All groups share one centre, and each spreads out both ways along 11 directions, with some noise.
(in the rows, 128 means zero)
Some rows, each with its group after it:
[113 113  99 145 115 115 115 125 149 121 126 136 123 140 131 150 136] | H
[117 136 200 104 154 178 118 155 148 156 125 164 165 126 134 127  70] | W
[ 88 101 111 106 122 104 143 139 129 104 101 138  97  96 141  76 180] | S
[140 138 138 149 129 117 130 119 123 153 114 143 120 122 161 131 145] | H
[135 102 120 150 104  86  86  56 181 136 146 157 127 128 123 116 185] | H
[142  65 125 120  83  47 108 127 240 117 121 122  99  98 106 108 166] | W
[135 118  83 149 109  85 128 112 158  92 155 143 100 182 185 153  86] | S
[132 136 131 128 135 134 136 127 108 121 104 116 122 121 134 115 134] | W
[122  98 138 116 157 146 111 148 133 117 118 139 140 127 119  99 108] | H
[111 129 115 111 108 137 137 120 102 134 112  93 126 126 106 116 127] | A
[145 124 131 123 133 132 128 116 104 146 134 117 134 124 117 108 130] | W
[140  95  89 146 143 107 119 123  84 101 121 127 115 126 131  71 167] | S
[143 145 125 148 119  85 102  49 149 156 149 138 115 121 143 109 190] | H
[131 154  92 145 132 122 145 135  84 122 143 115 117 125 130 141 160] | W
[111 131 114 111 154 141 111 178 145  90 152 165 159 146 156  96 130] | A
[125 104 151 142 137 147 118 129 110 153 116 126 135 125  94 140  93] | W
[131 133 132 160 125 124 107 124 150  77 182 215 162 176 162 142 113] | A
[151  83 143 122 116 158 122 150  96 151 126 142 173 108  75  95 156] | H
[106 130 151 101 122 140 147 144 143 148 117 139 131  91 119 129 162] | A
[153 107 110 178 136 113  96 130 107 153 118 135 135 144 143 120 132] | H
[123 121 133 118 128 119 115  97 183 118 155 172 136 131 146 131 154] | A
[121 117 137 146 101 123 131 102 108 138 100 136 120 131 128 130 127] | A
[109 119 105 146 133 130 101 107  77 143 121 110 136 122  93  90 159] | A
[151 105 121 116 128 119  91  64 174 148 122 140 134 169 185  93 106] | W
[175 143 112 175 114  84 114 151 167 101 145 129 126 125 121 169 171] | S
[ 85 155  97  97 144 112 154 155 128  89 149 116  98 115 144 114 143] | S
[123 128 115 137 111 122 130 146 120 142 136 139 141 105 105 136 190] | W
[114 124 113 122 154 147 126 134 103 139 121 151 137 117 146 104 172] | W
[152 120 149 136 112 133 114 105 149 147 127 119 145 140 107 147 101] | S
[ 85 125  62  86 156 147  92 130 161 164 173 122 156 124 116 119 188] | A
[ 70 109  61 146 160 136  79 194 149 126 141 169 155 137 148 131 179] | A
[ 90 117  68 154 111 115 109 128 130 143 116  93 109 138 106 175 130] | H
[175 192 111 170 131 122 126 106  97 166 150 115 131 159 177 170 124] | W
[143  87 130 128 111 149 140 155  93 119  86 116 136 139 117 115  95] | H
[100 170 135 136 109 157 152 181  96 118 133 159 158 104 107 161 184] | W
[109 116 110 142 123 143 136 138 125 115 140 122 124 147  96 195  83] | H
[131 114 154 106 107 118 134 125 164 136 126 104 121 112  94 132 107] | S
[168 113 133 140 142  92 121 131 152 107 173 169 127 137 158  97 134] | S
[119 165 190 115 110 153 133 145 174 155 103 131 149  91 104 175 145] | S
[186 117 150 129 131 108 126 103 127 120 134  84 114 141 105 114  70] | S
[114 155 152 132 118 105 135  95 144 110 134 144 108 111 133 130 155] | H
[156 171 128 144 123 129 134 117 115 179 176 147 144 151 170 160 118] | W
[111 102 123 138 101 103 148 147 135 135 140 163 115 121 140 135 138] | S
[102 140 116 135 118  85 143 133 158  62  82 118  77 118 162 125 145] | A
[158 108 131 151 115 109 126 139 124 159 142 136 131 110 110 132 153] | S
[ 24 171 122 162 138 122 103 132 105  91 148 151 122 122  94 143 135] | H
[139 139  99 118 122 110 114 124 143 109 128 107 133 117 123 101 189] | W
[132 141 169 129 156 131 150 186 122 145 153 149 127  94 121 142 116] | W
[141 122 140 131 161 122 103 100 117 130 118 123 122 134 142  79 110] | H
[122  89 141 192 105 138 116 115 100 150  96 183 138 160 147 161  95] | A
[139 118 129 132 103  97 129 101 139  78 110 114 107 135 127 104 125] | A
[ 99 141  53 121 169 128 109 130 133  49 136 113 113 176 169 121 109] | S
[152 162 163 128 128 113 162 127 129  84 125 135 104 136 164 133  95] | A
[119 144 113 124 144 138 120 112 130 140 170 147 144 140 133 141 135] | A
[126 117  80 159 135 128 121 170 117 119 139 106 125 144 104 181 109] | H
[139 120  99 117 181 143  83 120 131 125 147 145 161 136 148  73 173] | S

New rows. What belongs after each?
[128 120 143 151 109 106 119  89 154 135 125 158 117 123 136 139 152] | H
[152 127 133 140 117 115 133 145 140 155 162 133 132 130 123 158 113] | S
[100 104  95 143 120 122 142 136 101 128 129 156 111 152 165 135 109] | S
[109 159 124  97 152 126 147 158 125 114 150 107 116 105 123 115 137] | S
[ 92 151 161 124 118 128 129  91 131  95 141 167 129 130 132 113 129] | H
[105 102 164  75 141 178 162 167 100 117  93  97 130 101  73 115  82] | H
[117 112 133  94 111 125 122  91 139  64 154 111 134 123  59  90 136] | H
[145 124 138 145 108 105 157 171 126 149 143 116 111 110 105 169 111] | S
[148 165 102 143 163 151 128 104  52 167 142  89 130 142 131 134 116] | W
[ 94 100 133 101 107 127 133 153 167 151 110 119 122 102 104 137 134] | S
[137 135 166 104 180 163 114 135 108 171  76 110 140  86 132  77 154] | W
[208 124 190 123 152 103 105 109 183 170 125 139 132 130 187  82  98] | W
[148  99  87 119 129 140  89 115 147 164 165 142 170 159 138 116 142] | A
[ 70 150 139 145  93 149 136 142 151  95  91 160 134 133 131 192 137] | S
[120  67  89 189  89 124 118 116 106 124 118 169 129 188 145 175  76] | S
[124 152  39 181  62  71 175  77  72 154 142  92  63 153 160 200 156] | W
[140 129  94 141 118  94 143 149 124 113 178 123 115 119 105 142 155] | W
[194 122 110  84 151 127 127 155 152 118 138 141 157 129 186  53 183] | H
[130 124 115 139 132 124 120 118 116 150  88 137 124 108 158 101 194] | S
[136 176 153 139  98 131 109 117 168 136  93  94 137 145 136 170  98] | W
[109 113 121 139 125 139 128 140 102 120 128 145 139 123 102 131 141] | S
[122 132 184 113 131 147 148 144 111 166 141 165 145  90 114 111 149] | S
[144 131  72 144 107 101 116 101 120 140 142  96 123 129 115 129 186] | W
[113  84 121  97 119 141 130 142 177  99 126 137 134 128 104 141 122] | H
[153 109 163 128 129 126 137 143 126 114 112 144 132 107 118 104 137] | H
[ 84 141  99 147 113  94 152 186 142  72 117 157  98 102 148 152 188] | S
[136 139 129 198 169  89  89 133 118 178 109 138 106 107 160 124 166] | H
[138 162 159 107  87  90 185 134 134 179 128 117  93  90 160 129 151] | W
[144 126 153 139 103 119 134 128 127 149 122 166 142 101 135 114 189] | H
[122 124 142  96  82  91 179 163 150 106 161 147 112  92 117 111 166] | W
[171 146 136 158 102 108 142 124 128 160 154 112 119 145 131 183  91] | S
[123 113 137 127  99 129 142 130 115 106 124 146 134 129 117 123 134] | W
[117 142 136 102 117 139 137  99 109 153 119 125 132 117 137  93 157] | H
[145 126 137 115 113 137 153 128 121 119 127 129 130 128 127 131 130] | H
[133 106 141 131 131 102 142 139 121 107 113 155 109 107 147  86 158] | S
[147 210 115 138 130 110 163 156  99  91  97  96 103 102 168 132 198] | W
[ 79 117 106 128 117 129 123 121 145 111 112 122 110 144 128 156 102] | H
[140 117 143 164 134 122 118  71 123 151 127 159 119 142 146 148 120] | A
[179 139 164 143 103  99 161 111 124 119  96 118  98 120 158 125 123] | A
[110  74 122 122 126 151 110 138 127 131 102 134 144 139 110 113 100] | H
[ 92  95 116 139 137 141  98 128 152 128 113 156 139 137 125 140 128] | W
[ 96  72 107  98 101  99 133  98 178  91 103 166 103 139 176  84 144] | W
[133 124 110 138 111 109 120 113 157  99 125 114 117 151 129 148 110] | S
[158 114 110 151  98  80 135 106 124  88 131  93  94 137 105 127 115] | S
[122 123 159 144  63  96 143 123 172 103  85 118 108  99  90 162 155] | S
[108 114 100 155 111 115 127 108 129 160 137 143 116 148 146 168 122] | W
[104 142 151 180 142 113 117 126 105 167 111 135 107  98 116 154 141] | H
[120  88  69 157 120  91  93 130 155 143 108 128 120  90 106 123 252] | W
[141 124 145 114 101 122 145  96 137 105 118 117 116 137 127 124 104] | A
[ 94 148 100 117 136 129 112 142 157 121 129 113 129 120 120 146 156] | W
[113 161 100 118 155 126 125 126 132  78 142 123 118 147 155 121 126] | S
[118 105 199 103 143 160 101 188 174 108  80 143 169  73  69  90 153] | W
[183  81  65 176 112  71 101 116 168 111 136 109 105 176 155 152 103] | S
[115 133 103  66 126 119 142 152 174  82 125  87 116 122 130 102 130] | A
[134 137 123 130 134 122 118 142 169 117 128 132 128 132 147 146 131] | S
[190 127 139 151 151 125 122 128  92 141 147 105 133 130 107 119 108] | S
[131 113 127 127 119 136 127 127 131 116 141 143 143 135 112 136 125] | H
[148 104  83 166  98  79 118 162 109  77  55  95 101 137 162  77 154] | H
